The same things were measured in two ways. Each way mixes the same 10 hidden numbers, adds some noise and spreads widely along 4 directions of its own, which tell nothing about the thing.
In the rows, 128 means zero.
Some things both ways: the first way, then the second way.
[137 152 104 131 135 153  83 109 109 172 144 189  80 155 115 153 121 110
 134 131  87]
[134 112 130 118 136 118 129  94  84 166  99  93 127 119 124 104]

[156 187  97 139 135  58 121  94  98  94 150 155 118 139 151  93 105 118
 105 113 128]
[123 157 115 108  97 108 206 110 169 120  79 116  96 144 120 139]

[143 111 133 141 141 152  89 138 146 165 161 130 148 138 130 118  99 152
 140 138 117]
[154 130 156 144 106 139 133  71 105 210 107 100 147 154 115 144]

[148 122 121 112 119 150  99 134 142 160 131 132 137 132 127 125 103 134
 131 175 114]
[137 105 111 176 165 197  99 112 157 103 174 174 231  97  93  85]

[176 152  99  76 119 107 128  62  74 146 132 179 126 156 151 151  72  93
 158 159 145]
[174 148 125 158 168 161 155 119 135  88  53 117 118  73 112  91]

[129  98 133 159 145 149  97 156 133 155 163 122 141 140  97 150 154 160
 157 147 104]
[144 121 131 119 157 116 107 101  71 165 186  82  89 137 141 108]

[138 102 173 190 170 149 111 165 121 153 156  27 168 140 165 160 169 162
 180 138 134]
[154 138 175 118 149 147 163 194  85  84 143 139  55  43 128  91]

[127 144 113 120 125  94 130 150 111 125 121 125 134 127 144 108 124 161
 135 125 127]
[138 113 196 144 140 178 199 196 174 148 109 125 119  65 114 114]

[109 188  70  82 123 145 149 149 108 147 111 187  44 161 105 133 106 111
  70 106 111]
[110 113 135 124 136 142 146 173 154 117  74 176 152 126  55 143]

[151 105 129 111 139 132 129 137 114 153 136 139 141 135 120 144 129 161
 146 130 157]
[145 108 169 152 167 139  97  98 120 123 132 135 103  98 104 119]

[150 188  99 118 131 108 133  92 124 122 139 163 120 127 147 107  96 134
 119 120  90]
[121 120 123 142 140 142 128 108 136 140 166 135 135 110 107 116]

[132  97 124  86 161  90 169 112  97 127 137 153 109 105  83 119 129 132
  98 112 169]
[126 121 126 148 165 134 101 105 179 109 176 155 101 130 113  71]

[137 148 128 143 173 133 124 118 116 137 171 118 124  93 143 112 110 149
 152 129  89]
[107 130 102 139 133 145 127 127 142 177 165 128 148 107  89 118]

[129 136 128 149 131 119 100 141 119 122 151 111 101 110 117 109 152 137
 137 151 105]
[111 131 119 122 132 140 201 193 200  94 101 168 140  98  78  67]

[ 92 122 102 157  82 101  93 148 141 142 132 130 106 151 101 120 138 156
 129 130  78]
[ 97 122 120  97 132 131 108 165 157 103 194 144 165 123 125 121]

[155 137 112 136 144 103  98 111 101 133 151 144 105 136 129 129 123 110
 121 144 143]
[ 93 122 107 126 111 160 120  85 154 200  91 111 170 105 144 131]

[124 139  95 113  62 130 115 112 145 136 126 155 111 170  86 136 123 124
 121 165  79]
[115 140 102 119 136 140  78 102 130 158 139 133 141 152 130 138]

[148  74 118 159  61 107  83 133 163 120 144  84 137 103  89 132 166 175
 151 204 134]
[105 116 101 121 141 145 114 148 183  99 130 167 166 160 113  97]

[ 94 127 112 106 117  99 110 148 120 149 107 162 115 167  91 119 124 110
 100 139  89]
[151 133 133 127 131 152 154 121 124 144 157  95 130 156 169 119]

[125 125 133 116  90 139 127 139 141 127 116 106 119 140  90 127 159 127
 124 173  98]
[120 136 126 129 134 150 126 134 144 140 114 154 102 132 118 115]

[138 137 104 128 100 135 124 155 144 127 130 133 133 143 101 136 146 163
 130 158 106]
[109 123 160 135 137 175 118 139 156 227 105 126 137 119 117 155]

[121 103 107 111  96  97  86 136  98 129 140 140  72 115  88 103 131 109
 129 172 136]
[ 49 130  55 118  90 143 116 104 232 152  47 160 221 140  87 161]

Other things, the second way, with their names:
J857: [166 138 156 142 138 176 148 181 107 130 150 157 113  94 123  30]
J397: [ 91 121 123  97 131 101  94 111 101 131 128 134  68 108 119 142]
J777: [129  89 106 132 155 119 138  68  81 142 141  98  74 134 162  63]
J212: [150 108 137 153 117 120 122   4 123 151 109 109 176 173 115 160]
J292: [159 123 147 172 142 169 168 138 118 142  82 164 102 108  78  88]
J387: [108 102 110 138 155 140 156 115 160 163 113 130 140 122  89  98]
J24: [126 139 118 132 146 171 138 176 151 133 128 148 153 123 104 128]
J480: [110 103 125 148 169 164  84 129 124 185 109 151 101 147 100 136]
J223: [153 140 146 149 134 189 137  99 120 219  89 128 118 147 146 105]
J968: [113 107 131 150 123 188 108 125 130 112 144 196 176  90 108 130]
J11: [ 94 120  61 103 147 108 145 163 150  88 131 130 129 149 105  99]
J489: [ 95 136  99  76 110 105 122 153 108 155 101  81 147 116 130 147]
J386: [111 172 116 113  93 156 175 174 204 142  47 179 131 188  94 174]
J64: [ 62 100  56 109 129 127  66  81 142 134 153 143 164 162 137 138]
J859: [148 147 135 134 160 174  97 169 166  90 140 160 174 109 112  97]
J608: [115 138 135 109 129 156 126 181 152  97 137 157 139  92 127 110]
J271: [136 128 125 137 168 110  69  98 117 130 157 140  86 144  94  96]
J413: [186 142 101 124 163 106 134  84  64  79 124  91  94 161 146  77]
J954: [130 117 132 121 135 139  90  67  84 197 128  94  92 144 178  99]
J778: [142 131 148 120 133 118 160 144 105 169  22 107  54 152 107 138]
J663: [139 150  94 147 110 168 131 100 147 142 155 124 193 113 137  92]
J410: [137 104 133 139 153 107 135  96 110 123 151 117 126 128  79 135]
J619: [138 134 135 134 128 186 168 147 134 182 126  97 162  78 155  86]
J549: [127 150 138 104 122 116 119 110 127 132 124 131  84 151 132 141]
J898: [115 116 109 122 122 152 176 182 137 135 133 134 164 119  99 112]
J210: [117 139  82 123 122 147 167 133 134 113 113 133 122 115 135  91]
J368: [150 175 120 110 129 126  82  98 103 135 117 134  98 177 130 153]
J55: [115 144  96 103 158 131 141 212 139 100  61 136  92 117 100  98]
J726: [107 143 127 106 115 153 111 145 145  64 162 181 141 106 139 140]
J916: [109 148 125 109 114 118  86  91 115 178 142 121 102 147 131 161]
J981: [150 150 134 143 139 163 129 135 131 145 111 113 122 113 127 138]
J433: [105 134 115 129 116 160 138 121 162 158 126 140 154  94 120 129]
J63: [115 102 140 147 133 158  94 129 118 169  95 142 183  81  74 129]
J288: [148 174 106 132 114 185 146 148 150 142 104 156 171 152 124 123]
J405: [140  99 139 104 108  96 169  59  44 167  94  55 102 158 162 170]
J213: [ 82 142  39 102 126  95  74  83 106 114 124 116 139 135 107 157]
J904: [110 148 112 139 143 135 137 150 134 118 188 155  79  70  79 139]
J700: [101 120 150 100 100 113  40  73 100 117 141 169 172  99 106 149]
J858: [114 120 133 113 120  86 116  92 131 106 156 137 114 136  95 131]
J109: [137 119 151 118 125 105 134  58 139  85 147 121 131 143 138 151]
J110: [ 99 111 115  96 128 137 112 137  99 139 163 116 104 100 178  69]

Some of these things the first way, each followed by its name:
[135 174 132 128 124 118  94  90 110 135 115 131 102 123 135 119 146  88
 138 171  52] : J210
[133 146  91  92 154 147 142 103  96 178 149 163  71 131 149 140  54 121
 118  97 147] : J63
[182 148  87 130 112 113 101  53 118 148 159 174 130 159 135 164  84 116
 143 157 129] : J413
[117 143 170 148 173 148 137 168 114 120 149  53 158 104 146 102 161 154
 175 140  68] : J904
[175 102 128 145 120 135 120  70 147 142 168 118 159  84 124 152 132 190
 188 156 118] : J271
[166 188  87 118 100 133 108 120 132 103 137 182 100 128 104 117 143 134
 120 163  87] : J387
[133 126  98  82 112 138 151 127 101 142 123 148  80 140  93 154 128 120
 120 148 144] : J778
[138  86 148 139  80 130  83 130 142 146 135  81 186 126 126 132 139 163
 209 207  86] : J981
[143 142 118 157 102 102 111 132 160 111 125  85 148 112 127 121 154 161
 126 176  94] : J386
[130 120  58  83  30 101 165 104 138 120 139 144 107 200  94 137  49 125
  92 147 164] : J859
[141 165 119 145 158 112  89  98 108 156 142 149 125 139 153 132 110 112
 141 135  80] : J619
[134 136 104 133 127 117 102  95  86 144 162 137  88 131 125 144 112 110
 160 150 108] : J213
[156 118 105 154  64  98  86 112 147 110 139 106 112 106 102 130 163 151
 142 198 120] : J64
[139  93 143 177 113 119  86 146 144 129 170  93 147 112 126 104 145 184
 166 137 126] : J858
[153 133 110 160 104  72  77 135 132 121 137 159 155 166 135 109 127 158
 122 122 145] : J109
[141  85 172 161 163 166 113 113 151 173 159  46 149  99 141 148 135 149
 157 158 109] : J857
[ 92  81 104 160  41 139  64 171 126 147 166 102  90 182  78 139 135 137
 172 175  98] : J489
[147 133  94  77  80 153 174 139 142 119 109 129 100 129  73 153 151 144
 106 184 133] : J480
[191 171 110 133  78 151 115  95 178 118 128 125 158 155 120 142 134 132
 119 198  86] : J223
[139 174 144 134 163 143 109 122 135 166 100 108 123 119 174 127 137 123
 115 136  82] : J968
